The rows are grouped in 3 ways, from coarse to fine. Each group lies inside one group of the grouping before and may be the whole of it. The rows also spread widely along 11 directions, which tell nothing about the answers.
In the rows, 128 means zero.
Some rows, each with its group in each grouping after it:
[166 172 145 127 144  86  57 161 117 126 106 143 152 129 154 119 132 173
  91 117 135 195 128 139 131 161 116 153 100  66 118 198 156  97 126] -> K_499 K_301 K_541
[136 153 156 170 166  84 108 174 121 121 146 124 180 110 112 162 107 157
 104  91 174 133 148 128 113 105 102 146 135 121 151 172 101  78  80] -> K_9 K_579 K_353
[ 98 120 156 139 133 147 149  86 132  71 145 112 151 121  62 148  98 130
 155 130 163 149 144 155 146  73 116 135 151 122 174 122 132 131  65] -> K_40 K_975 K_232
[128 138 137  97  89 109 162 150 151 130 130  85 148  95 157 139 157 117
  88 116 131 163 113 131 111 102 140 130 113 155 134 124  89  95 166] -> K_23 K_841 K_258
[143  98 139  86  85 159 152  93 145 135 133 140  84 140 176 134 127 126
 142 173  76 116 124 111 121 157 166 128 129 138  99  86 163 104 177] -> K_40 K_784 K_573
[126  77 157 141  76 169 154 109 168  76 169  91 125 116  85 164 121 125
 170 120 109  52  99 147 194  76 125 168  97 166 186 105 156 149 127] -> K_40 K_975 K_427
[ 98 150 133 115 102  97 112 115 105 131 153  90 166 147 103 132  85  83
  95 186 122 159 140 146 147  89 140 106 129 121 201 154 140  69 104] -> K_499 K_301 K_432
[155 144 123 151 149 117  91 190 141 114  95 135 147 124 109 119 100 112
 117 104 107 158  87 125 144 129  73 143 113 103 124 174 137 173  68] -> K_40 K_838 K_946
[121 122 134 157 164 140 169 141 141 124 123 123 117  99 134 141 155 166
 116  89 139 136 133 117 108 112 118 137 150 120  75  78  90 157 132] -> K_40 K_838 K_405
[149  88 122 159 132 140 149 135 117 169 171 137 109 135 100 145 133 152
 159 148 110  63 135 125 156 124 135 145 148 131 130 110 141 141 129] -> K_40 K_838 K_234
[116 119  50 187 212 100  90 165  70 198 110 148 155 158  78 135 117 160
 120  93 172 143 143 115  91 148 107  91 175  84  96 166 106 174  67] -> K_9 K_833 K_261
[103 157 144 107 125 136 178  85 148 101  92 113 111 102 168 115 118  54
 115 155 121 217 136 132 108 101 137  99 176 138 100  62  94 115 116] -> K_499 K_271 K_856
[122 159 123 151 172 107  56 142  92 171  86 160 125 161 155 107 111 175
  70 154 102 183 141 116 115 182 118 138 125  61  87 144 169 117 113] -> K_499 K_828 K_699
[121 135  83 126 126  95  82 158  87 133 118 130 176 179  87 146  91 116
 123 121 164 143 100 131 128 133 129  92 140 102 171 209 154 123  80] -> K_499 K_301 K_834
[ 92 141 117 165 136 116 117 137 111 113 133 109 162 148  60 131  89  86
 120 145 143 140 125 139 166  84  99 111 147 118 187 140 135 140  61] -> K_499 K_271 K_52
[208 118 147  92  76 118 169 148 164 132 173  75 136  52 127 162 171 120
 151 117 123 130 105 149 153  83 142 158 105 136 159 145 105 118 158] -> K_40 K_784 K_143
[126 117 106 169 169 116 120 153  98 195 131 109 138 127 102 178 111 132
 144 115 123 111 107 117 126 135 121 135 157 115 129 125 132 155  82] -> K_499 K_828 K_321
[137 124 148 120 116 136 155  68 120 129 158 166 109 150 135 106 134 127
 148 194 132 120 186 136 154 120 165 125 151 133 137  99 146  69 173] -> K_499 K_828 K_570
[ 81 129 125 177 162 140 110 141 105 135 144 121 145 136  60 122 133 171
  96 130 138 118 144 129 172 100 108 146 129 114 156 128 134 159 101] -> K_23 K_517 K_428
[108 131  61 110 115 130 130 194 139 117  66 109 139 139 136 127 112  86
  93  76 123 158  57 103  89 129 101  81 114 133  93 139 104 183 116] -> K_40 K_784 K_573
[ 96  79 113  60  51 162 180  75 121 114 155 141 133 176 153 159 128 118
 152 141 157  94 121 116 117 138 208  85 156 172 138 105 138  68 189] -> K_23 K_517 K_428
[139 104  89 142 159 126 141 176 110 120 133 154 146 143 111 153 172 229
 124  39 209  99 118 115  98 143 136 119 143  98  80 149  99 158 152] -> K_40 K_838 K_405
[131 103  88  84  99 154 148  80 108 127 142 131 108 143 101 101 157 150
 116 162 143 157 160 149 153 103 168  95 130  99 136 128 138 136 178] -> K_40 K_975 K_232
[145 110 116  85 109 157 137  90 121 148 115 161  81 155 162 106 121 118
 140 190  78 154 139 114 118 165 157 105 145 114  91 101 168 123 160] -> K_40 K_784 K_573
[151 147 122 134 151  88 116 129 116 127 131 172 158 144 132  95 129 146
 111 130 182 168 189 135 109 125 130 113 145  99 117 173 103  72 131] -> K_9 K_833 K_261
[174 150 178  96 150 103 141  87 115 126 156 141 141  97 129 136 131 159
 147 152 163 210 190 155 106 113 144 140 167  85 123 149 117  68 105] -> K_40 K_975 K_232
[148 107  80 142 104 141 153 167 132 137 151  71 132  94  51 120 167 131
 111 112 129 107 108 152 190  63 113 125 100 120 178 143 108 198 146] -> K_40 K_838 K_234
[112 145 117 104  83 106 139 152 135 175 112  71 111 118 173 103 101  63
  36 193  48 169 119 121 112 105 133  99 110 131 122 102 112  93 153] -> K_40 K_838 K_234
[ 91 138 144 118  88  94 130 147 125 128 152  63 162 127 167 168 137 167
  43 110 151 118 114 128 102 101 171 130 100 122 149 125 109  43 187] -> K_499 K_301 K_834
[ 94 110 102 192 153 170 127 111 113 126 136 121 113 132  52 109 164 180
 108 127 134  99 147 142 202  92 115 149 115 106 148  87 145 197 142] -> K_499 K_828 K_699
[108 140 128 109  92 132 137 115 134  52 142 183 145 185 103  76 111 134
 102 171 166 114 172 132 155  96 130 108 116 130 156 138 141  72 164] -> K_40 K_784 K_143
[161 109 136 163 132 142 155 114 138 160 153 150  96 120 121 116 148 107
 164 163  98  83 154 131 184 106 130 155 135 152 125  86 132 136 155] -> K_499 K_828 K_699
[185 122 145 119 123 111 159 157 147 187 148  81 114  63 147 157 123  72
 149 150  66 139 105 124 123 108 120 141 134 145 124 112 104 133 113] -> K_40 K_784 K_573
[130 136 114 157 151 118  62 115  86 181 126 169 105 190 114  88  91 117
 115 235  65 132 157 123 186 161 126 126 145  84 143 147 205 129  97] -> K_499 K_271 K_856
[118  82  72 133 108 151 139 128 108 168 138 116 116 150 108 144 125 106
 130 137 109  81 113 116 145 122 153  88 139 152 142 119 138 147 150] -> K_9 K_579 K_353

New rows. What belongs after each?
[230 126 162 112 119 114 137 152 155 139 151 135 122  80 136 125 155 131
 162 128 110 147 131 146 165 121 124 170 121 112 127 164 125 125 137] -> K_40 K_838 K_946
[174 118  72 112 123 119 144 156 117 178 116 122 120 116 133 136 163 115
 136 103 134 134 105 126 137 131 143 110 132 119 108 142 112 160 164] -> K_499 K_828 K_321
[168  84 148 154 110 118 110 122 123 161 198 115 148 125 120 185 149 212
 155 112 146  55 145 139 150 139 167 176 114 113 163 162 156  80 152] -> K_9 K_833 K_261
[108 166 119 137 134 134 121 153 146 130  88 123 114 109 134  58 137  78
  60 163  76 193 139 126 169  93  88 126 103 134 114 115 108 158 141] -> K_23 K_517 K_428
[ 99 132 109 153 109 133 139 182 163  87 101 129 132 145 114  99  91  55
 106 129 100 100  93 111 153  86  77 118  97 172 139 112 117 157 114] -> K_40 K_784 K_573
[185  93 134  96 112 163 154  82 134 119 141 162  96 124 123 128 146 143
 196 148 120 143 135 137 156 150 154 130 153 112 116 128 164 151 138] -> K_40 K_838 K_405
[155  99  90  99  79 144 133 149 144 140 110 135 103 150 152 106 113  74
 131 157  68 116  89 115 154 143 134 101 107 144 116 133 154 152 156] -> K_40 K_838 K_405
[107 127  98 139 114 161 132 127 153  99  76 132 106 140 137 111 122  82
 125 118  99 144  91 115 150 125 114 114 116 144 111  97 142 176 135] -> K_499 K_828 K_570
[157 124 104 154 153 173 139 143 166  95  80 184  78 124 109  56 144  95
 154 137  88 142 126 115 183 117  73 134 117 134  84  97 134 228 138] -> K_40 K_784 K_573
[188 142 132 129 140  99 115 160 129 178 125 104 131  76 151 142 133 110
 113 126  96 175 130 128 126 127 120 136 126 118 124 157 114 117 115] -> K_9 K_579 K_353
[107 126  89 148 146 148 109 170 137  67  84 160 147 159  98 126 125 166
 118  64 163 130  87 110 121 135  93 122 117 110  98 144 136 187 105] -> K_40 K_784 K_143
[103  93  70 137 126 144 169 150 122 114 124 166 130 181  93 124  99  82
 163 120 156  66 111 104 121 110 119  77 156 170 118 111 110 156 118] -> K_40 K_784 K_573
[105 101 151 157 121 145 157 148 157 118 132 113 112 120 162 163 119 149
 114 102  99  74  99 110 112 135 124 157 126 151  93  67 122 124 141] -> K_40 K_838 K_234
[ 76 100 113 126 105 125 157 162 130  78 143 116 184 162 117 208  98 164
 128  53 205  66  78 109  67 120 142 110 144 153 129 127 107  92 108] -> K_40 K_784 K_143
[146 135 145 165 153 136 144 121 145 149 127 103  99  82 119 110 146  89
 136 158  78 153 141 138 180  84 111 153 131 133 129  88 118 167 127] -> K_499 K_301 K_834
[162 130 134 108 118  94 115 158 121 142 137 147 156 152 124 149  77  93
 159 153 126 129 114 122 110 140 122 116 144 130 144 178 141  89  79] -> K_40 K_784 K_573
[129 114 114  99 133 123 182  85 122 131 130 116 145 104 151 155 151 139
 137  90 197 186 158 135  64 117 172  90 179 124  95 109  75  89 143] -> K_9 K_833 K_261
[128 128 112 149 119 159  87 128 138  59 102 163 129 153  92  88 132 162
 106 113 136 131 137 132 190 128 104 138  88 110 148 162 174 159 139] -> K_9 K_579 K_353
[ 92 137  59 117 139 132 123 111  89 140  93 139 123 170 106  96 119 101
  99 156 142 181 129 125 132 128 140  61 166  96 118 124 133 160 119] -> K_499 K_271 K_856
[131 110 123 119 106 149 133 158 158  96 106 103 134 111 153 178 139 163
 123  61 123 127  55 111 100 146 126 148 109 123  95 119 134 159 130] -> K_40 K_784 K_143
[150  98  72 107 114 141 141 139 115 130 132 172 118 170 102 108 136 134
 155 135 145  95 126 119 143 137 142  94 136 124 123 148 140 154 157] -> K_40 K_784 K_573
[132  87 121 127  90 198 153 100 176  34 116 127 111 113  87 127 165 157
 168  71 145 110  95 148 192  95 119 156  96 137 137 109 152 207 156] -> K_40 K_975 K_232
[111  97 124 109 111 176 112  47  95 131 134 127 113 161  96 159 121 181
 156 165 124 142 131 140 155 163 175 131 152  87 157 115 213 132 118] -> K_499 K_828 K_321
[ 84 143  87 115  94 113 158 141 125  92 120 105 161 150 108 108 114  66
  82 127 173 149 125 134 133  68 131  67 136 141 161 124  88 109 140] -> K_499 K_271 K_52
[119 143 156 126 137 139 116  85 123 118 117 123 111 122 157 124 144 170
  97 148 117 185 150 134 126 138 151 144 136  90 107 101 149 106 150] -> K_499 K_301 K_834
[202 111 110 117 102 123 159 171 160 146 142 128 109  95 125 116 151  81
 161 133  99 100 108 127 168  97 116 133 109 156 128 140 108 160 161] -> K_40 K_784 K_573
[104 136 109 199 202 133 107 160 104 188 104 104 112 104 117 144 165 203
  73  92 111 143 124 117 124 133 108 156 127  81  77  81 118 191 124] -> K_499 K_828 K_699
[166 121  76 107 125  96 140 171 107 181 140  96 162 106  77 149 152 101
 147 108 156 161 103 140 132 104 129 101 144 130 164 188  96 163 104] -> K_23 K_841 K_258
[156 118 130 118 141 142 134 132 156 112  94 139 115 108 157 146 132 137
 158  82 121 168  98 127 106 150 119 141 138 115  74 123 130 165 111] -> K_40 K_975 K_232
[122 161 131 140 156  81 144 184 129 160 122 117 145 111 159 130 105 104
  74 131 120 155 134 106  75 105 104 117 141 128  88 115  69  88 109] -> K_40 K_784 K_143
[ 72 122 114 147 128 173 154 102 133  74 123 120 121 139  65  98 120 123
 109 151 131 133 141 133 165  75 108 113 127 132 153  82 130 170 117] -> K_40 K_784 K_573
[147 117 101 178 131 139 117 172 137 128 142 142 112 134  68  80 152 155
 104 138 107  77 140 139 211  96  90 153  91 116 151 140 142 185 151] -> K_40 K_838 K_234
[ 75 113 100 156 128 161 156 108 134 123 106 126  96 151 128 107 119  80
 115 152  94 116 124 116 153 109 125 101 147 145 112  48 127 164 137] -> K_499 K_271 K_52
[214 161 126 128 160  68 107 165 112 196 127 142 129 104 146 111 132  87
 139 163 112 181 144 135 147 131 121 129 154  97 120 177 116 116 103] -> K_499 K_271 K_856
[130 163 131 184 164  86 123 195 140 113 132 133 159 123 115 108 130 113
  94 102 148 105 139 128 156  80  88 146 108 140 137 145  85 119 131] -> K_499 K_301 K_432
[ 71 144 148 192 177 121 115 159 138 132 100 130 120 140 178 142 116 158
  68 103 105 119 119  95 101 148 111 150 137 116  63  60 116 123 127] -> K_499 K_271 K_52
[148 124 143 128 122 143 126 121 131  88 151 156 125 137 104 118 148 201
 130 132 153 111 153 135 159 125 133 154 113  99 138 139 155 120 157] -> K_40 K_784 K_573
[ 89 115  64 189 131 130  88 177 105 125 128 160 137 211  69  91 116 139
  95 138 137  37 118 116 204 112 107 112 108 124 160 152 161 166 139] -> K_499 K_271 K_856
[183 150 115 122 126 119  89 179 144 124 101 134 128 108 125 101 138 133
 106 128  91 174 102 129 155 132  89 148  88  92 115 172 145 168 120] -> K_40 K_784 K_143
[162 137 127 126 125  91 125 174 144 139 104 130 149 126 167 156  97  55
 159 104 122 137  81 117 112 135 117 120 144 155 114 157 116 116  95] -> K_499 K_301 K_834
